The same things were measured in two ways. Each way mixes the same 10 hidden numbers, adds some noise and spreads widely along 6 directions of its own, which tell nothing about the thing.
(in the rows, 128 means zero)
Some things both ways: the first way, then the second way.
[148 102 161 108 128  87 197 116 151 157 149 130 150 121 146 117  90 145
 125 172  98 169 126 120 139 143 123]
[ 67 130  69  80 166 113 129 137 116 174 118 150 137 192  81 107 120 128
  76 114]

[119 126 136 118 123 145 136 111 112 117 150 154 128 115 159 147 130 139
 128 155 117 146 100 145 127 136 120]
[ 84 116 100  93 112 162 127 112 106 190  93 112 126 206  87 153  91 148
 155  41]

[154 134 112 144 113 127 130 133 142 135 144 132 126 132 155 126 133 143
  92 130 140 126 142 135 134 123 137]
[126 100 125 108 113  99 116 136 126 135 138  98 108 108 113 102 139 106
 135  97]

[ 81 156 176  73 131 113 128  80 168  94  35 163  96  95  89 132 103 103
 133 148  99 155 190 156 161 215 108]
[121 153 129 136 133 172 104 104  92 142 125 128 123 155 121 136 117 163
 170 105]

[105 171 139 207  73 123 159 131 168 124 153 138 145 114 189 101  87 123
  89 123 172 103  89  64 152  53 100]
[184 124 199 173 118 222  97 120  74 107 125 179 103 134 154 132 106 121
 148 163]

[130 164 103 145  81 154 105 117 178  60 119 189 111 106 173 120 126 142
 111 148 149  97 136 148 172 116 147]
[ 87 153 102  75  94 115 128 116 175 177 135  73  90 126 108 106 123 110
 177  99]

[135 123  90 159 101 184  22 163 142 113 159 123 128 131 140 102 147 134
  86 115 158  98 131 161 102 111 192]
[111 120  95 111 150  66 117 145 111 150 135 134 139 100  99 121 158 120
 119 148]

[109 124 149 151 137 135  78 139 119 128 113  96 151 134 129 106 109 105
 107 134 128 139 114 101 118 135 131]
[170  99 151 112 156 119 108 127 106 165 145 142  92 154  93 118 128 128
 172  98]

[118  88 146 142 155 114 136 104  83 166 144  71 147 148 149 114 103 110
 111 130 108 137  98 112 110 132 107]
[152 110 165  95  94  88 152 126 128 122 143 135 125 123  93 123 179  59
 103 137]

[146 116 113  86 127 134 118 111 193 132 121 166  99 106 103 122 135 147
 105 116 140 101 211 203 143 158 163]
[195  97 149 111  96 139 115 152 135 128 121 154  88  88 119 109 114 113
 138 147]

[139 126 129 102  79 134 182 139 117 102  88 110 126 150 150 112 156 130
 115 122 148 138 140 128 157 117 125]
[ 92 125 114 135  73 204 133 100 144 138  90 122 112 166  88  95  83 159
  20  86]

[122 157 133 117 104 133 153 113 126 123 137 145 119 120 140 140 133 125
 104 133 132 154 139 136 132 135 123]
[120 114 135 136 109 102 139 116  78 131 136 107 128 118 100 128 142  95
 138  95]

[145 102 166 120 123 107 148 159  92  93  89 115 136 155 111 108 159 135
 131  92 130  98 101 117 130 122 109]
[100 136 101  90 104  70 135 127 139 137 146 108 127 100 111  94 144  81
 116 156]

[149 112 122 127 135 150  73 142 163 124 146 127 134 130 130 114 108 110
 112 139 150 129 109 133 102 135 182]
[ 88 146 116  86  78  80 122  69 161 158 156  82 111 143  90  94 127 146
 139 144]

[106 116 150  97 129 136 139 133 130 139 121 102 139 121 129 118 127 131
 111 139 122 136 132 139 111 160 145]
[150 116 140 115  95 153 102  94  86 110  89 129 127 152 100 131  82 171
 151 140]

[115 100 140 124 106 156 119 150  88  81  69  98 141 155 142 106 157 120
 145 119 134 117 109 120 153 114 111]
[187 128 145 145  78 174 130 103 131 104 111 130 123 108 114 123  97 141
 120 131]

[124  53 147 178 171 150   4 153 145 157 122  87 155 141 105  98  79 104
 148 137 103 118 102 116  99 136 133]
[186 122 145 150 132 202  83 130 125 131 111 179 116 137 148 137  96 167
 140 170]

[163  68 112 104 190 140 119 108 167 194 187 140 132 111 124 155 109 142
 140 156 114 138 147 172 105 154 139]
[143 121 120 117 125 154 116 128 108 142 104 135 129 168 125 143 111 119
 147 102]

[100 128 133 105  97 159 103 121 203 132  74 143  96 108 119 110 112 115
 112 122 171 116 186 166 152 135 141]
[108 127 128 126 115 118 157 117 134 155 155 125 119 123  90 101 147  85
  82  99]

[141 152 158 134 106 108 128 130  66   4  68 152 144 153 165 117 148 127
 128 152 104 136  71  96 173 142 106]
[119 112 142 135 107  90 149 121  79 100 131 118 139 124 104 113 154  59
  82 141]

[154 122 127 127 123 126 117 122 108  92 115 154 117 131 155 131 145 147
 129 144 115 123 121 142 146 137 120]
[146 140 119 144 144 143  87 127 105 114 131 139 153 112 154 150 145 166
 169 141]

[132 139 132 101 128 130 167 142  61 135 141 118 130 127 137 140 191 152
 106 108 130 131 139 134 115 126 112]
[188 103 152 149 112 152  97 132  78 124 109 149 123 115 136 146 117 127
 163 114]

[134 146 118 142 102 148  93 117 160  59 108 173 125 113 174 124 113 137
 134 180 115 130 115 132 163 142 145]
[126 146 154 126 108 157 129 114 132 138 126 139 100 124 111 107 117  92
 116 174]

[160 142 112  71 133 120 160  91 125  79 104 157 118 122 157 150 141 142
 123 187  90 168 158 162 159 196 146]
[110 153 123 108 135 141 110 107 120 136 120 128 122 157  94 110 132 150
 117 129]

[158 105 136 140 174 109  98 118  72  97 104 100 156 163 147 141 119 113
 132 169  73 168  95 102 134 179 111]
[107 131 121 122 119 108 118 113 110 110 127  90 136 145 120 115 157 106
 105 105]

[151 122 123 111 147 122 150 131 126 132 145 120 137 129 145 131 142 139
 101 130 139 117 129 135 117 140 145]
[154 118 159 126 187  99 118 141  57 114 141 183 132 140 101 117 170  81
 113 178]

[131 134 149  87 136 140 110 161 128  48  69 170 135 120 136 127 172 161
 119 141 147 106 138 159 162 158 139]
[147 122 129  90 127  50 142 125 108 148 170 145 119 110  99  88 149  46
 136 146]

[180 123  84 125 127 161  80 134  77  41 126 141 142 156 178 141 168 134
 132 166 113 141  95 140 149 141 159]
[182 117 131 122 242 110 104 147  80 155 147 171 116 157  73 133 150 165
 186 108]

Other things, the second way, with their names:
<539>: [139 134 123 115  73 172  96  98 172 154 107 110  87 162 123 106  87 167
 115 135]
<83>: [ 85 135 138  98  73 116 144 106 143 140 128  95 105 128  94  96 140  80
  88 133]
<685>: [131 110 141 119 181 151  93 127  95 176 124 122  89 179  92 137 118 167
 202  75]
<594>: [ 85 113  72 131 106 102 113  99 101 112 107  48 161 156 125 127  99 137
 135  66]
<703>: [130 113 132 114 109 121 119 124 139 164 131  99 105 139 116 134 133 108
 165  98]
<50>: [ 80 172  94  87  86  66 141 102 168 126 162  73 131 101 123  85 162  78
 115 155]
<239>: [145 154 142 147 161 142 112 125 122 135 129 140 129 138 123 147 158 119
 147 162]
<120>: [180  79 158 115 121  89 120 149  88 119 129 148 122  98 121 136 140  70
 163 155]
<92>: [156 102 158 133 133 149 117 130 104 133 136 146 106 119 109 120 123 125
 145 118]
<415>: [114 140 130 123 155 127 127 143 135 139 132 126 119 119 111 122 156  94
 122 151]
<515>: [130 170 124 137 179 144 101 104 123 153 147 163 112 168  99 103 142 167
 108 171]
<571>: [ 79 165 123 126  93 115 139  88 104 131 110  67 115 137  99 116 118  87
 143 140]
<399>: [121 132 135 109 111 179 105 132 155 138 109 122 105 148 130 130 128 147
 127 130]
<760>: [ 94 116  72 108 128  86 126 111 144 164 132  81 143 162  92 125 131 148
 116  60]
<478>: [134 131 143 165  82 160 119 106  97  96 131 107 140 107 155 134 121 118
 140 127]
<95>: [132 141 122 150 188 125 114 131  68 133 147 171 171 123 133 152 147 114
 164 153]
<628>: [ 87 161  90  93 103 148 120 115 145 164 102 111 119 142 106 124  98 140
 149 141]
<194>: [156  95 152 111 120 104 124 142 104 121 144 143 121 111 121 118 150  82
 137 137]
<645>: [118 146 133 110 129 171  84 118 121 157 131 146 120 152 138 134 138 166
 163 116]
<691>: [144 126 140 133 149 117  97 122 102 120 127 133 133 116 120 138 141 141
 160 167]
<198>: [120 139 112  88 120  67 157 131 170 162 151 103 106  97  80  98 152  66
 124 144]
<518>: [139 145 136 130 136  96 144 107 117 138 153 131 131 130  99 123 155  89
 132 151]
<470>: [168  64 145 129 135  57 119 121  75  89 141  98 145 151 107 134 163 110
 134  95]
<448>: [125 132 155  89 119 155 101  94 124 161 128 150  81 167  88  90  95 148
 140 151]
<124>: [134 115 144 124 183 118 140 151  97 165 118 167 100 140  75 124 125  71
 123 174]
<384>: [147 152 175 134  62 153 148 103 190 129 146 133  97 109 121  97 154  71
  57 183]
<423>: [169  48 169 154 157 175 137 157  64 136  93 163  98 161  79 131  92  95
  94  84]
<581>: [147  92 149 138 147 106 122 129 103 145 150 103 105 140 112 128 144  92
 165  79]
<38>: [ 97 148 128 125  50 100 126  70 126 118 144  78 140 113 132 112 124 102
 138 146]
<587>: [153  98 111 138 139  88 122 136  67 100 118 133 152 123 116 120 133 100
 102 123]
<713>: [168 113 159 135  73 127 119  94 104  98 131 110 123 113 127 120 116 111
 147 135]
<586>: [169 134 144 148  91 173  97 105 150 176 135 159  96 153 135 123 119 151
 111 136]
<404>: [112 113 134 118  58 129 145 100 134 141 124  97 123 137 102 126 124 106
 107 100]
<166>: [146 100 149 146 118 120 101 115 106  90 106 103 142 120 124 143 130 133
 134 165]
<295>: [146 130 150 147 105 162  86 102 114 128 125 135 129 134 145 134 122 154
 149 145]
<545>: [111  79 143 135 126 148 114 157  92 103 101 115 140 127 140 142 137  85
 112 111]
<253>: [152 113 135 153  48 162 133 129 111  89  81 100 134 102 139 146 113 103
 101 121]
<489>: [223  98 161 137 144  84  94 140 125 125 164 139  88  75 125 111 149 124
 187 161]
<49>: [114 149 103 108  64 102 136 120 199 142 140  72 121  83 131 116 156  96
 120 124]
<12>: [105 112 107  89 166 118 123 141 141 178 152 133 101 165  94 100 136 121
 122  83]
<370>: [176 161 160 145 162 175 107 106 121 136 144 170 106 141 107 126 134 162
 155 163]
<459>: [134 137 133 101 133 127 132 120 167 185 145 132  86 150  76 108 145 129
 120 114]
<413>: [141 143 135 151 109 155 107 111 106  92 120 133 146 124 147 128 133 127
 110 167]
<473>: [140  90 134 109  96  63 138 120 106 128 147  86 105 102  96  95 134  73
 143  93]
<206>: [125 133 123 110 176 126 128 138 117 191 155 143  69 161  92  86 122  88
 146 109]
<647>: [137 133 113 135 153 112 107 117 100 128 131 126 158 155 124 151 157 141
 145 112]
<217>: [160 117 138 136 134 155 108 118 109 143 124 146 122 153 107 140 124 163
 142 104]
<170>: [103 164 122 104 116 131 107  94 151 169 140 115 108 153 120 125 126 137
 171 163]
<136>: [ 98 121 107 120 135 118 103 104 110 140 132  81 141 168 114 141 138 165
 165  69]
<330>: [132 129 164 110  85 112 118  96  94 120 130  91  97 114 113 116 112  89
 201 147]
<700>: [111 135 127 123  82 104 118  85 122 123 126  75 130 133 116 129 129 123
 155 128]
<70>: [139 148 152 108  91 212 111 115 158 171 108 166  82 160 115 115  98 131
 111 143]
<682>: [135 121 156 106 116 136 110 125 120 135 123 136 110 135 114 135 138 123
 154 160]
<348>: [123 141 131 116  82 156 106  96 142 118 129 121 121 125 132 105 100 147
 128 165]
<542>: [117 142 123 135 135 134 106 107 120 145 137 144 145 142 117 133 144 152
 120 148]
<496>: [111 124 146 105 136 167 119 131 120 180 127 160  77 158  94 100 108 112
 120 129]
<655>: [103 127 147 134  77 116 131  87 100  95 122  65 125 125 109 113 127 102
 126 117]
<701>: [166  95 160 152  90 112 159 122 109  94 117 107 123  96  91 119 135  67
  86 135]
<195>: [136  90 152 112 155  64 142 136 124 125 146 103 125 132  81 129 182  76
 120 127]
<630>: [158 127 121 122  82  81 135 105 146  92 139  68 128  75 112 111 136 118
 149 136]
<250>: [152 155 123 115 114 141  98  99 115 143 129 132 112 127 108 126 110 186
 187 144]
<73>: [ 89 129  85  99 101 178  91 110 141 133  86  74 130 188 128 136  94 198
 143  62]
<551>: [150 137 126 147 114 119 114  93 107 107 141  94 140 119 124 132 131 148
 166 116]
<714>: [184 105 165 150 109  98 116 124 118  84 120 106 136  78 125 148 151 103
 155 181]
<25>: [135 126  90  97 189 132 111 157 121 156 109 136 118 163  88 129 131 158
 144  86]
<615>: [128 110 133 120 147  95 119 123  91 115 124  83 121 131 103 128 138 107
 179 109]
<234>: [163  97 110 100 185  68 117 171  78 161 141 151 122 136 114 136 151  73
 184 108]
<425>: [169  87 172 153 141 135 119 128  73 109 116 140 130 121 106 149 127 113
 151 142]

Some of these things the first way, each followed by its name:
[ 26 150 196 137  94 107 167 110 147 167  66  73 138  95 118  64  77  99
  98 113 130 125 166  80 141 125  92]	<70>
[194  81  88 148 151 128 149 105 121 174 199 103 144 147 164 129 110 115
 138 142 124 146 105 111 119  91 131]	<384>
[184  62 120  89 163 115 163 104 136 190 154 103 125 146 100 141 119 116
 154 133  97 163 154 152 108 155 129]	<630>
[115 119 137 139 105 167  62 154 108  60  84 136 118 146 132 107 158 115
 120  89 175  74  93 140 132 102 136]	<404>
[172 127  79 168 127 147  88 127 188 145 214 135 161 115 170 103  85 123
 100 169 141 146 129 115 129  95 187]	<539>
[134 116 114 124 117 138 128 101 154 139 146 144 111 120 117 121 123 121
 119 105 134 110 160 160 134 121 132]	<253>
[166 123  79 127 140 185  39 134 172  87 156 175 116 117 154 144 139 135
 121 153 155 107 122 175 121 139 190]	<700>
[109 110 147 161 108 135  87 141 157 130  84 128  99 125 147 104 123 144
 106 105 156  59 123 142 130 117 114]	<545>
[111 115 163 128 103 120 167 132 106 126 124 110 135 127 123 107 132 124
 140 108 116 117 103 107 119 111 108]	<628>
[183 126 100 158 143 121  85 128 115 132 179 121 154 141 140 116 117 118
 106 149 104 161 129 108 118 125 155]	<489>
[116 136 152 144 137 110 140 127 134 154 165 133 154 103 135 109 108 139
 101 136 120 138 137 110 127 115 119]	<234>
[114 131 155 121  80 115 207 138 119 162 121 102 124 124 145 101 138 133
 110 104 155 125 130 103 130  87 104]	<423>
[131 107 113 112 131 148 141 113 157 161 133 101 121 126 122 120 116 101
 128 113 152 123 148 132 119 118 140]	<370>
[150 105 150 135 137 107 120 124 143 117 102 134 136 137 143 119 101 127
 128 160 108 147 120 120 150 149 116]	<12>
[141 136 129 123 120 137 106 147 133  95 112 141 132 133 136 130 146 135
 105 132 142 130 133 137 138 142 141]	<473>
[166 103 110  85 147 150 132 129  88 101 113 129  98 135 117 129 194 128
 147  82 158  74 128 155 116 113 138]	<239>
[138  98  92 171 141 141 104  87 163 235 229  74 160 125 151 117  43  86
 107 172  98 200 134 106  93 120 152]	<459>
[109 123 185  90 116 112 161 173  86  88  44  99 135 143  97  90 184 133
 112  71 158  89 141 118 141 123 111]	<587>
[111 169 145 115  88 126 136 118 142  55  62 156 109 113 153 109 136 130
 113 139 135 110 140 123 166 144 129]	<615>
[149 117 140 108 135 118 173 135 114 127 134 127 135 135 141 134 147 138
 122 125 139 126 116 123 130 124 118]	<713>
[116 106 150 143 146 140  79 156  98 145 112  89 135 138 122 110 138 119
 116 109 140 110 106 111  96 126 125]	<295>
[116 103 154 170 132 130  85 134  65 117 119  77 164 160 142 105 109  95
 128 136 102 155  71  79 121 120 105]	<217>
[153  96 140 153 159 129  89 135  93 125 157 112 148 140 128 124 119 108
 150 130 108 129  63  94  92 121 127]	<170>
[133 109 134 101 137 139 141 122 135 134 123 124 127 122 122 121 130 114
 138 124 143 130 132 131 125 124 134]	<518>
[133  86 136  97 153 125 115 110 114 128  89  99 126 141 101 118 130 114
 137 125  96 130 160 153 131 173 127]	<25>
[102 127 142 138 121 140  22 108 187  94  70 144 115  99 147  89  66 117
 123 200  93 142 147 145 146 190 168]	<166>
[144 103 120 110 128 136 114 113 122 143 127 116 107 121 134 107 134 128
 134 133 119 118 143 146 115 136 146]	<714>
[174 116  99 142 104 135 151 111 103 108 163 131 144 143 186 131 121 132
 141 180  97 177  97 112 149 113 129]	<701>
[130 126 146 128 132 109 198 136 169 212 165  93 146 118  94 114 110 105
 112  86 160 134 154  87 103  93 112]	<206>
[ 94 160 145 112 102 120 175 119 150 156 115 126 101 103 135 110 140 138
  71  86 179  85 171 142 126 115 121]	<645>
[129 155 150 115 117 102 208 102  92 121 144 119 144 123 135 142 125 109
 144 147  84 179 102  78 124 140 101]	<571>
[161  83 130 169 150 137  25 130  59  53  93 104 142 174 166 107 117 104
 150 161  90 128  44 104 129 143 133]	<195>
[126 153 134 120 108 136  95 119 152  65  78 169 107 116 156 116 125 126
 108 149 150 117 131 144 160 145 143]	<136>
[161 106  88 194 123 129 110  90 184 176 213 126 133 126 180 116  60 120
 104 152 123 123 113 122 121  96 144]	<399>
